The first 6 rows are patterns. Each new row is the sum of 2 different patterns, raised or lowered, with some noise. Before adding, each is slid sideways (what falls off one end comes back at the other) and multiplied by a number that may be negative. Names go in the order of the patterns.
Known rows, each followed by the names of its patterns:
[ 10  21 -23   1 -11  -2  15  19  -9  -5 -12  23  11 -16 -14   4 -20  16
  -4 -19  -2  10 -22  20  17 -24 -15  22 -14   8  -3  -2  17  -9   4  23
  23   5   2 -20   8 -22  -4  -4   7 -17]
Z
[  3  -3   4 -23  18  17 -13 -14  23  14  -9  23  23 -23  18   4  -8 -20
   6  -7 -19  10  17  13   8  22   9   5  -8 -16  11   7  15  13  17   8
 -20  13   5 -13  23  10  11 -24 -14  11]
S
[ 13 -12 -18   4   4   9  15  -9 -20  22  -7 -17  17 -14 -13   9  13 -14
  23  -5  19  14  -5  14 -16 -20  20 -23 -10   2 -11  20 -18  -5 -23  -2
  -9  15 -10 -17  20  10  -2   7  22  -2]
M
[-19   3 -23  11  -9 -16 -16  -1 -14  13  10 -17  17 -22 -15  16 -16  12
   2  12  -4   6 -18 -11   6   6 -14 -14   8  -1   1   5  -9 -18  -5   7
 -12 -17  21  12 -23 -19  14 -12  -6 -22]
Y
[-11  12  18   9   4 -16  19   7  23   5   8 -20  -5  10 -11 -17  -5 -11
  24 -13  -5 -15  14   3  -4  12  20  11  16 -15  -3  20  -7   7 -20  21
  16  22  -8  16  -3 -16 -16  -5 -23   9]
V
[ -1  22  -2 -12   1 -14  -1 -16 -19  17  19   3   1  -7 -23  -2   1  10
 -22  -7  11  -1   9 -23 -11   7  20 -16   0  -1 -19 -15 -16   1  20  -9
  16  11  18 -10  14  10   2  -1  23  13]
A

New rows, each followed by the names of its patterns:
[  7   3   7 -10   3 -26   6 -14 -23  11  -8 -16 -37 -33   6  -7 -26  -5
 -33  17 -10 -30 -33  12  -8 -17  19  18 -25  18 -13  -9 -35 -16 -21 -28
   7  -9  -5 -16   4 -10   4 -16 -32   5]
S V
[-11  -6  12 -14  10   5 -22  10 -21   2   8 -14  22  -7   7  -4  23  -4
 -16  10  12 -14   5   0  -6  11  20 -19 -21   5  -4 -20   3  11  12 -11
  -1  11  -4   7 -19 -25  -1 -24   2 -10]
S Y
[ 22  -8 -10   4   0  24   5  30   9 -22  10  10 -15  36  24   7  -5 -19
   9  18  -6  16 -16  33  21  -3 -18  22  22   3  20  20 -13  23  11   6
 -17   4  -2  -7   8  10  33  22  16   6]
S Y
[ -7   6 -28 -14  -4   5   8 -27 -13   0   7  -8 -15 -14 -13 -12 -25 -12
  13 -25  -4  13  -1 -13   5   9  -6  -5  18  -3 -13   3 -11 -23 -12 -18
  -3 -10 -25   4   1  -9 -13 -13 -13 -13]
S A
[-30 -26 -29 -39  -3 -35   6  -2 -15 -18 -23  -8   4  14 -19   9 -42 -23
   8 -29 -16 -14 -11   7 -17 -24 -29   2  -5 -24 -11  10  -4   3 -16 -20
  -7 -21   0 -31  -8  15  11 -35 -13  -2]
Y V
[-10   5   3  15 -10 -17 -22  23   6  11  19  17  -4  22  -1  22 -18 -12
   6   3  29 -23  -5  -7  16 -10  23  10 -14   5  11  12  28 -19  29  17
  30 -12  14  16  -4  -9  13   1  20  23]
V A
[-19 -31   0  15 -17 -11   0   3   8 -10  -1 -13  -3  -8 -10 -13   3 -12
 -23  16 -23   8  -2 -17  -3 -29   0 -20  -4 -15  -3 -12 -13 -13   8 -10
 -21   0  -4 -17   7  -3  -2  -7   0   0]
Z Y
[  7 -12   8  -1  18 -10  -3  -4  -2  -5  -2  -4 -17  -6  11  -6   2  -2
  -4  -5   8   1 -12   8   3 -14 -19   4  -9   0  -3 -14   0 -20  -2 -11
 -11  -1  -5 -11  14  -3 -14   7  -3  -1]
S Y
[  1 -25 -20  -4   3 -28  -6  -8 -34  23  -2 -24  -1  19 -27  20   1 -41
 -15  16 -11  10 -18 -21  23 -20 -16  27   4 -11   3 -13 -10  -9 -13   6
   9 -24  13   0 -42   9 -34 -17  11   2]
Z M
[-15  11  -5  25  30   8  -5  -1   0 -10  -2  41   2   0  31 -15 -11  -5
  19  20 -16 -10  16  14  29  -9 -15   5  18 -13   0  -1 -21 -10  24  -3
 -13   6  28  13   0  25  -5 -22 -18 -12]
S A
[ -5  -8 -38  11  14 -31  -6  -9 -13  13   0 -32 -12 -18  17   8 -33 -35
   6 -33  -4  -5 -37 -21   3 -22   1  19 -35 -14  18 -25   5 -20 -23  16
 -35 -12  13   6   4 -17 -34 -16 -32 -19]
Z M
[-36   0  -3  -8 -21 -13 -30 -25 -26 -17 -38 -18 -19 -14  -7 -24 -19 -22
  -1 -24  -8 -19 -24 -34 -28 -12 -17 -30 -13 -17   0 -30 -15 -21 -10 -18
 -11  -7  -6  -4 -11 -32 -19 -15 -22 -23]
V A
[ -3 -58 -27 -45 -31 -51 -21 -22   2  -8 -20 -11 -34 -45 -19 -45 -16  -6
 -25 -31 -35 -43 -39   1 -12 -44 -25  -1 -18 -12 -35 -22 -35 -16 -26 -34
 -36 -12 -27 -49 -55   2 -32 -44 -36 -46]
Y V
[  0  -7 -22  -3  -7   0 -12 -13 -15  10 -14   7  -3   0  12 -12  -1  16
  -4  15  -8   2   8   0  -5 -17  12  11   1 -11  13  -3  -8  -7  -7 -21
   2  -2  -1  -1  12  10 -19   0   9   6]
Y V
[ -4   6   4   9  13 -12   8   7  19  -6   2 -12   0   2  -4  19  16  -3
  16  -5   5  -9   0  -4   8  16  -6   0   1   9  -4  10   6  -3  13  16
   8   5  -3  13  -5   4   7   9  -3   3]
Y V
[  8  34  -2  -6  19  17  13  -2  15 -10   7  32   0  19  28  32  19   9
  22  19   1   9  -1  11  14  21  14  32   7   3  -3   4 -10  16  22  10
  18  27   1   1  15  32  32  11  15   9]
S V
[-46 -42 -30 -22 -36 -27  -6 -55 -31 -44 -38 -71 -31 -58 -67 -25 -30 -15
 -17 -30 -15 -29 -47 -48 -43 -21 -27 -10 -20 -28 -69 -20 -24 -64 -25 -27
 -32 -73 -50 -35 -29 -29 -37 -64 -29 -33]
S M
[-44 -42   3 -32 -16 -41 -17 -23  -4 -31  -9 -40 -45 -32 -23 -47  -7 -44
 -17  -5 -17 -30 -28 -20 -30   4 -15 -34 -33 -35 -16 -33 -53 -27 -38 -18
 -50 -33 -41  -4 -29 -19 -14  -9 -22  -5]
Z V
[ 12  17   7  -3  -1  30  -2  -3  16 -11  -7   8  17   9  20  11  27  25
   1  22   3  -3  19   4   9  10  12  22  -9   6 -12   9  -5   8  12   8
  21  16   4   2  19   6  22 -11  -3  17]
M A
[ 2 24 34 12 29 10 -5 16 20 20 20 22 12 -2 12 17 -7 25 15 -7 28 25 34 -9
 11 12  0 -8 37 43 14 29 39 25 38  0 21 -3 19 40 13  8 10 -2  2 43]
Y V
[  0 -16  17   3  20   7   6  27   3  19  10 -12   9  13  16  -8 -24  13
  16   1  16 -33  13  26  11 -17  25  17 -17  15  19 -14  38   4  10  -5
  27  -6  -1  23  21  18  31  36  14  28]
S A
[ 17  19   8  24  12  26   6 -23  39  31   2  31  16   3  -9   0  31  -4
   2  23 -10  37   9 -10   4  49  11   4  31  17 -19  16  16  23 -12  31
  15  10  14  40  33  20  30  41  26   4]
S A
[ 35  21  38   2  27   8  12  10  15  26  13  12   9 -18  33  17 -15  34
  15  39 -24 -11   4  17  -1  19   7  41  29  21  -4  41  15 -11  27  27
   6  12  10 -13 -10  12  23   1  13  32]
S V
[  0  -3  22   2   0   3   7  -6  -2   0   7  -3  -2   4  10  11  -1   0
 -19   7   4  13 -13   1   8  -5   2 -15 -12   7   6  -2   9   5  -6 -11
   2   2  21   0  15  -3   5   0   3  -4]
V A
[  2  20  13   6  22   3  -9  25  10 -17  11  -1  13   0 -10   2   2 -11
   1   6  -1  23   8  23  12  -2   4  20   6 -14  19   7   6  -2  -7 -14
  16  10   6  -5  -3  26   8  -6  13  -1]
Z V
[ -2 -23  -9   1  -6 -11  27 -10 -18 -20   6 -37   1 -16 -25  16  -7   2
  18  29   1  -5 -34 -13 -20  -5  -2   6 -12   8  -4 -23  -6 -30   8  11
  16 -35 -24 -13  15  -3 -21 -39   9 -16]
Z S
[ -6  -8  -2   8  -1  12 -12  13   9 -18  -3 -13  31  16  -9 -19  11  -1
  10   6   1  19   7 -27  -2  -5 -19 -24  22 -20  -9   2  12 -20  -5   9
 -21  -6   1  -4   0  -4   8  19  -1 -18]
S A
[-11 -13  14   9  -5   2  13   7   4  -1   1 -15  -6  -1   0 -15  13  11
 -10 -20   7  -5  -8  -9  -4   4  -4  12   3   1 -15  -5  -7  13  13   3
  15  -9 -12  21  -2   7   6   4  12   9]
Y A
[ -9  16 -33 -32   6  -6 -32 -30  -6 -32 -39  17 -21 -22   5  13 -18  -1
  -2 -13 -26 -17 -20 -29 -27 -12   1  -2 -27 -21 -28 -32 -28 -26  13 -19
 -18  -3 -37 -26 -18  16  -6 -19  -8 -17]
S M
[-33 -11 -42 -16  -9 -17 -30 -11  -3 -27 -35 -47 -27 -28 -25 -41 -13 -38
  -3 -20 -52 -37 -27 -38 -11   0 -17 -24 -14 -12  -7 -42 -45 -26 -39  -2
 -41 -42 -40 -17 -43   4  -7 -45 -26   4]
Z V
[ 35  -3  47  16   5   9  26  37  41  21  53  44  20  15  15  22  17  28
  33  18   0  28  37 -14   6  26  -2   8  35  11  46  39  31  35   2  -5
  28  40   9  47  39   7  23  54  22   3]
M A
[-21  10  10  12 -16 -20 -19 -39 -12 -46  14 -16 -36  -5 -24 -39 -33 -11
 -38   3   4 -21  -7  -2  10  -2 -28 -35 -20  -9   5  13 -16  -9  -9 -14
 -17  -6   4 -33  15   0  -4 -18  -3   3]
Y A
[ 31 -13 -14  32  24  -5  28   9  15  -1  -2  18  -3  -3  -7   7  -7  21
   6  29   9  13 -11  31   6 -17  25  17  21   7   4   0   7  18  21 -15
 -10  24  20  -7  31   1  16  30  19   6]
Z S
[  0  10   8   1  19   9 -10   5 -10  -3 -12 -10  22   7   1  10  -9 -16
   0  13  15 -15   0  12   0  20 -17  -8  11  22 -15  -2   8 -17 -14   3
  -1  12   1  19   5  17   5   6   0  -2]
S A
[ 17 -13  24   2  -8   7   8  18  26 -14  23  20   0  24  -5  17   8  28
   8  24   1  13  32 -12   0  19   3  -1  16   8  21  28   1   4   9   4
  14  22  -2  15  24   1  19  16   3   5]
M Y
